The groups are shells around one centre, one inside the other: the same stretched ball of 5 dimensions in 7 sizes.
Some rows, each with its group after it:
[8.3 23.7 -10.0 -10.1 1.8 -12.6 -6.9 20.8 13.6 9.2 -2.9 -26.5 31.3 1.1] => Q_681
[-1.6 -24.4 10.8 16.0 -7.2 -1.4 -1.0 -11.8 -1.8 -12.0 -11.6 35.5 -19.1 9.8] => Q_681
[-1.5 -15.1 16.4 10.7 -24.0 -1.4 -7.1 -7.8 -4.1 0.1 -11.1 4.9 3.3 6.2] => Q_735
[7.8 -0.4 14.0 18.4 -9.4 -12.0 -9.9 -1.1 0.1 7.0 -1.8 -5.2 -0.9 4.4] => Q_787
[8.1 -8.7 12.8 21.0 -4.5 -7.8 -11.0 0.0 -2.0 -4.7 -7.4 16.9 -12.0 12.1] => Q_557
[-11.6 -2.5 9.4 2.4 -6.0 -1.3 13.1 -14.5 -6.2 -10.0 0.7 33.7 -22.6 -11.2] => Q_735
[-1.6 3.2 7.0 9.1 1.3 -9.1 5.3 -6.5 -0.5 -2.9 2.8 18.5 -16.6 -6.1] => Q_557
[15.2 20.5 -1.3 7.4 8.1 -14.2 -13.5 20.9 6.2 1.9 -2.0 -7.1 8.6 9.0] => Q_834
[5.5 -7.5 8.2 18.6 1.1 -12.8 -2.6 -6.2 4.4 1.8 -1.3 10.3 -11.7 3.5] => Q_735
[-15.9 17.7 1.0 -16.0 -10.5 -6.0 19.6 -10.9 1.8 7.0 8.6 -4.5 5.8 -27.1] => Q_681
[4.3 1.0 5.4 12.7 2.2 -12.8 -0.7 -2.6 4.6 2.3 0.7 6.6 -7.7 -0.4] => Q_557
[-6.7 -11.2 -1.2 -5.8 -13.3 -5.2 6.1 -8.9 10.8 5.7 -7.6 -5.4 16.5 -4.0] => Q_834
[-15.9 43.2 -11.4 -32.7 2.2 -4.3 23.0 6.4 2.1 -0.6 11.7 -0.3 10.1 -31.4] => Q_834
[-10.7 4.2 2.0 -11.9 -14.4 0.5 8.1 -3.5 -0.2 -3.0 -4.7 7.1 8.2 -9.1] => Q_557
[-1.7 41.3 -14.2 -23.9 6.1 -11.1 7.8 18.1 10.3 6.8 6.9 -20.3 25.0 -16.6] => Q_716
[16.4 -7.5 11.9 26.3 -2.4 -13.0 -19.3 6.6 2.6 1.7 -8.4 2.3 -3.0 18.7] => Q_486
[-19.6 2.2 3.4 -7.0 -5.0 -7.3 27.9 -26.0 2.5 3.8 10.9 14.8 -14.7 -30.0] => Q_787
[-20.0 9.5 1.1 -18.5 -12.5 1.0 21.4 -12.3 -1.8 -3.4 2.7 14.1 -0.6 -23.2] => Q_834
[4.1 34.3 1.5 -3.5 5.7 -7.0 -2.7 18.6 -5.3 -7.6 3.6 10.9 -4.0 -4.1] => Q_486
[0.6 19.7 -4.9 -14.2 -5.7 -2.6 -3.6 17.2 3.3 -2.8 -7.0 -4.4 21.0 0.6] => Q_716
[-15.7 3.5 4.2 -3.8 -0.7 -3.6 22.0 -17.6 -2.8 -7.2 6.5 31.5 -23.0 -20.7] => Q_834
[1.9 5.6 -3.7 -7.0 -7.9 -6.6 -3.9 8.7 9.3 4.3 -8.1 -12.6 23.7 2.6] => Q_557
[0.6 6.2 -9.0 -2.9 7.3 -15.8 7.9 -1.3 17.1 9.8 2.8 -10.2 10.6 -8.2] => Q_787
[11.6 -17.3 15.4 22.0 -15.8 -5.0 -21.1 4.1 -1.3 -2.2 -16.3 5.2 3.4 22.6] => Q_716
[4.6 -22.5 16.7 16.0 -21.3 3.6 -17.1 1.1 -7.3 -12.2 -21.1 22.6 -2.0 22.4] => Q_486
[-4.2 -12.6 3.7 8.8 -1.1 -10.1 9.1 -15.6 7.4 1.9 -0.6 13.6 -10.2 -5.6] => Q_716
[-2.2 -10.0 0.0 2.6 -5.1 -9.3 4.5 -8.7 10.8 5.2 -4.4 -0.1 6.1 -2.2] => Q_557
[9.2 -12.4 18.3 21.8 -16.8 -5.5 -17.8 1.2 -4.4 -1.0 -11.9 5.1 -0.8 16.4] => Q_681
[-14.3 35.2 -8.1 -22.8 5.2 -8.2 24.0 -1.1 3.5 2.0 14.1 2.6 0.7 -31.2] => Q_735
[-1.1 -36.9 17.9 19.0 -26.8 -2.2 -7.8 -18.0 1.0 2.4 -16.1 6.9 1.9 12.1] => Q_834
[-4.1 44.2 -6.9 -22.9 -3.7 -10.3 7.5 14.6 5.1 11.3 9.4 -28.1 26.8 -21.5] => Q_486
[8.8 -9.7 11.3 13.8 -11.6 0.0 -18.2 10.0 -4.8 -12.2 -17.4 19.7 -0.9 21.8] => Q_681
[9.8 -22.2 15.4 22.1 -14.2 -1.5 -19.6 2.7 -3.6 -9.6 -19.0 19.9 -4.3 24.8] => Q_735
[5.7 8.9 -9.8 -6.1 1.5 -12.7 -2.6 10.4 16.6 9.2 -4.4 -19.8 25.7 1.3] => Q_486
[5.1 53.1 -15.0 -25.3 8.1 -9.0 -2.4 34.5 6.4 1.4 3.3 -20.4 30.1 -8.1] => Q_787
[-6.0 -37.4 19.4 18.9 -23.6 0.2 -1.1 -23.3 -3.4 -4.6 -13.6 24.9 -13.0 7.5] => Q_681
[3.4 -7.2 4.9 9.7 -1.0 -3.1 -5.3 2.8 -0.2 -11.5 -10.3 26.4 -9.6 10.9] => Q_735
[-12.9 29.3 -9.6 -22.2 1.0 -13.4 23.1 -5.3 11.8 14.4 14.3 -19.6 15.3 -32.3] => Q_486
[-3.9 4.0 12.0 10.9 -4.2 -10.6 7.4 -12.7 -2.4 2.9 6.7 11.0 -16.5 -11.9] => Q_787
[8.2 13.6 -3.7 -2.4 -3.8 -12.8 -8.1 13.3 11.8 11.2 -3.7 -25.6 26.9 2.6] => Q_716
[-7.4 36.6 -7.4 -17.9 5.3 -12.1 16.1 4.2 6.2 7.5 13.3 -10.3 8.4 -25.8] => Q_716
[5.8 -44.7 19.3 28.3 -24.9 -5.1 -15.1 -16.5 3.8 3.9 -19.6 4.4 2.2 21.2] => Q_787

New rows. What belongs after each?
[-2.6 12.4 -2.9 1.2 10.9 -14.4 12.6 -5.2 8.0 2.8 8.7 8.5 -10.2 -14.0] => Q_834
[-3.2 33.6 -13.1 -17.9 9.0 -15.7 13.6 7.2 14.0 11.9 11.2 -20.4 17.6 -21.5] => Q_681
[-10.8 7.7 -8.9 -18.6 -8.0 -8.7 15.0 -6.4 14.6 12.3 1.4 -19.1 24.5 -18.1] => Q_787
[8.6 1.0 7.0 5.1 -14.2 -2.5 -17.6 14.6 -0.5 -3.1 -14.6 -2.5 16.2 16.2] => Q_716
[9.6 6.5 -1.9 7.2 6.1 -12.1 -7.3 10.4 8.5 0.4 -4.3 1.3 4.5 7.5] => Q_716
[-0.1 40.9 -11.8 -21.1 4.8 -10.7 4.6 19.6 8.3 6.0 5.9 -19.5 24.1 -14.1] => Q_557
[-4.7 -12.2 13.0 4.7 -24.7 -2.6 -2.3 -10.0 -0.7 4.8 -8.5 -3.6 9.8 0.0] => Q_681
[8.4 -11.3 5.2 11.8 -5.0 -2.9 -13.6 8.1 1.6 -9.6 -15.9 17.8 0.4 19.5] => Q_681
[-10.2 4.7 0.8 -14.8 -16.8 1.5 5.9 -0.7 0.6 -2.2 -6.9 2.5 14.9 -7.3] => Q_681
[-11.5 22.6 -1.0 -18.7 -8.7 -0.9 11.5 2.7 -1.9 -3.1 1.9 4.9 7.6 -16.7] => Q_557
[-9.8 -2.9 -3.0 -5.9 -1.0 -6.3 15.2 -11.6 7.9 -0.6 0.1 13.3 -2.9 -12.0] => Q_735
[9.3 -1.4 10.1 5.9 -21.8 -2.0 -21.4 14.2 -1.1 1.0 -16.6 -11.9 23.9 17.9] => Q_787
[-1.4 23.2 -7.9 -9.6 10.4 -9.0 8.2 8.9 5.8 -3.7 3.7 9.3 0.0 -9.6] => Q_716
[-11.7 42.2 -4.9 -18.6 8.4 -9.2 21.7 2.0 -1.0 -0.2 17.1 7.4 -7.0 -31.0] => Q_787
[2.6 -11.9 6.3 2.5 -16.7 2.9 -12.4 7.3 -1.1 -9.8 -19.3 13.2 10.6 17.0] => Q_787
[-15.3 19.5 0.4 -16.5 -5.8 -1.1 17.9 -4.8 -3.4 -5.1 5.2 15.5 -4.0 -21.7] => Q_716
[11.4 -15.9 6.1 17.0 -7.5 -10.0 -15.0 2.9 8.5 3.4 -13.1 -3.3 9.5 17.7] => Q_716
[6.8 27.6 3.5 4.0 7.8 -8.8 -5.0 16.1 -4.6 -7.6 2.9 14.2 -9.5 -0.2] => Q_787
[-5.2 -5.2 5.3 -4.0 -17.1 0.7 -0.6 -1.5 -0.2 -3.9 -10.7 7.2 9.7 1.5] => Q_557
[-13.0 -32.2 13.8 6.0 -25.1 3.1 6.9 -24.2 -1.8 -4.4 -12.5 22.2 -5.8 -0.5] => Q_787
[1.0 -3.3 -2.5 1.7 -2.2 -12.5 2.6 -3.7 13.5 9.1 -2.6 -9.7 12.0 -2.6] => Q_716
[3.3 -21.5 5.6 10.9 -12.9 -7.4 -6.7 -6.4 9.1 4.8 -12.5 -2.5 10.6 10.3] => Q_716
[-4.5 -16.5 3.3 4.5 -4.3 -0.6 3.6 -7.5 1.5 -12.0 -10.6 31.5 -10.9 5.1] => Q_787
[4.5 -38.1 12.4 19.6 -20.8 -3.9 -12.8 -10.8 6.2 1.5 -19.9 4.7 7.4 19.8] => Q_486
[-5.5 36.6 -10.4 -21.5 7.8 -4.5 10.2 15.7 1.8 -7.1 4.4 8.7 5.9 -14.2] => Q_681
[2.7 17.1 -10.0 -6.9 6.6 -16.5 4.9 6.0 16.6 12.5 4.3 -20.8 18.8 -9.2] => Q_834
[-11.5 -11.3 8.2 -3.2 -19.6 1.1 7.4 -13.4 -1.3 -2.7 -7.2 12.6 1.6 -6.0] => Q_716
[-6.6 8.6 9.9 1.6 -5.8 -1.3 5.9 -3.5 -8.8 -10.4 0.4 27.4 -16.9 -7.4] => Q_735
[8.9 -17.5 13.3 25.2 -4.5 -9.4 -10.8 -4.7 1.0 -2.5 -8.6 16.1 -12.5 14.1] => Q_716
[7.1 -30.7 21.6 31.5 -14.6 -4.8 -14.3 -11.0 -4.5 -5.9 -13.9 24.3 -17.6 19.2] => Q_681
[3.3 15.8 -8.9 -11.7 -0.4 -7.6 -2.6 15.3 10.6 2.2 -5.7 -11.4 23.9 0.9] => Q_735
[0.1 53.4 -7.9 -20.9 5.5 -10.0 4.0 23.7 1.2 3.3 10.1 -15.5 17.3 -17.4] => Q_486
[3.4 9.0 -6.3 -5.7 2.7 -5.1 -3.1 13.2 6.6 -6.2 -7.9 7.8 9.8 5.7] => Q_834
[5.1 -11.6 14.8 24.2 -2.1 -9.6 -4.9 -8.3 -2.3 -3.8 -3.1 22.4 -21.7 6.5] => Q_834
[2.3 -33.7 12.2 15.4 -21.1 -0.8 -11.4 -8.5 2.8 -3.1 -20.0 11.1 5.3 18.5] => Q_834
[-11.8 -30.3 18.3 11.5 -26.1 0.2 6.1 -27.0 -3.5 -0.5 -8.6 18.3 -9.7 -2.9] => Q_486
[4.4 -22.2 10.4 21.5 -8.6 -14.7 -3.2 -15.6 10.0 11.8 -4.2 -5.5 -0.7 3.9] => Q_787
[4.4 -1.8 3.3 -0.6 -13.8 -0.2 -12.8 12.2 1.3 -5.4 -16.0 2.3 17.1 14.1] => Q_681
[6.6 26.1 -7.0 -2.0 12.8 -15.9 0.8 13.0 9.8 4.8 5.7 -7.3 6.2 -5.8] => Q_681
[11.0 -10.8 5.3 7.1 -17.9 -3.5 -21.4 13.1 5.5 1.4 -20.0 -11.7 26.6 22.3] => Q_787
[-2.3 -29.4 14.4 25.0 -4.5 -9.1 5.0 -24.7 1.8 -2.2 -3.3 29.2 -27.4 1.4] => Q_787
[-13.2 -4.2 3.1 -0.2 -0.2 -6.0 20.0 -19.6 2.0 -3.7 4.6 26.4 -19.7 -17.1] => Q_681
[-8.5 -19.7 14.3 7.4 -19.8 2.3 2.4 -14.9 -5.7 -7.9 -10.2 25.4 -10.0 1.5] => Q_716
[2.2 -3.7 2.3 -1.0 -11.7 -1.2 -8.2 7.6 2.6 -4.8 -13.8 4.8 13.6 10.4] => Q_716
[-9.2 16.5 5.6 -1.7 -0.2 -7.7 14.5 -8.4 -3.3 -1.4 9.5 15.8 -15.5 -19.4] => Q_681
[9.9 43.7 -8.5 -10.6 11.2 -10.8 -7.2 31.0 3.4 -2.0 2.4 -7.9 14.8 -0.9] => Q_486
[-0.1 3.9 -4.3 1.4 6.4 -13.6 7.4 -3.4 11.9 5.1 2.5 0.7 0.7 -7.0] => Q_735
[-12.9 11.4 -2.5 -7.1 8.5 -6.8 22.6 -11.4 1.4 -7.0 8.7 29.3 -21.0 -21.1] => Q_787
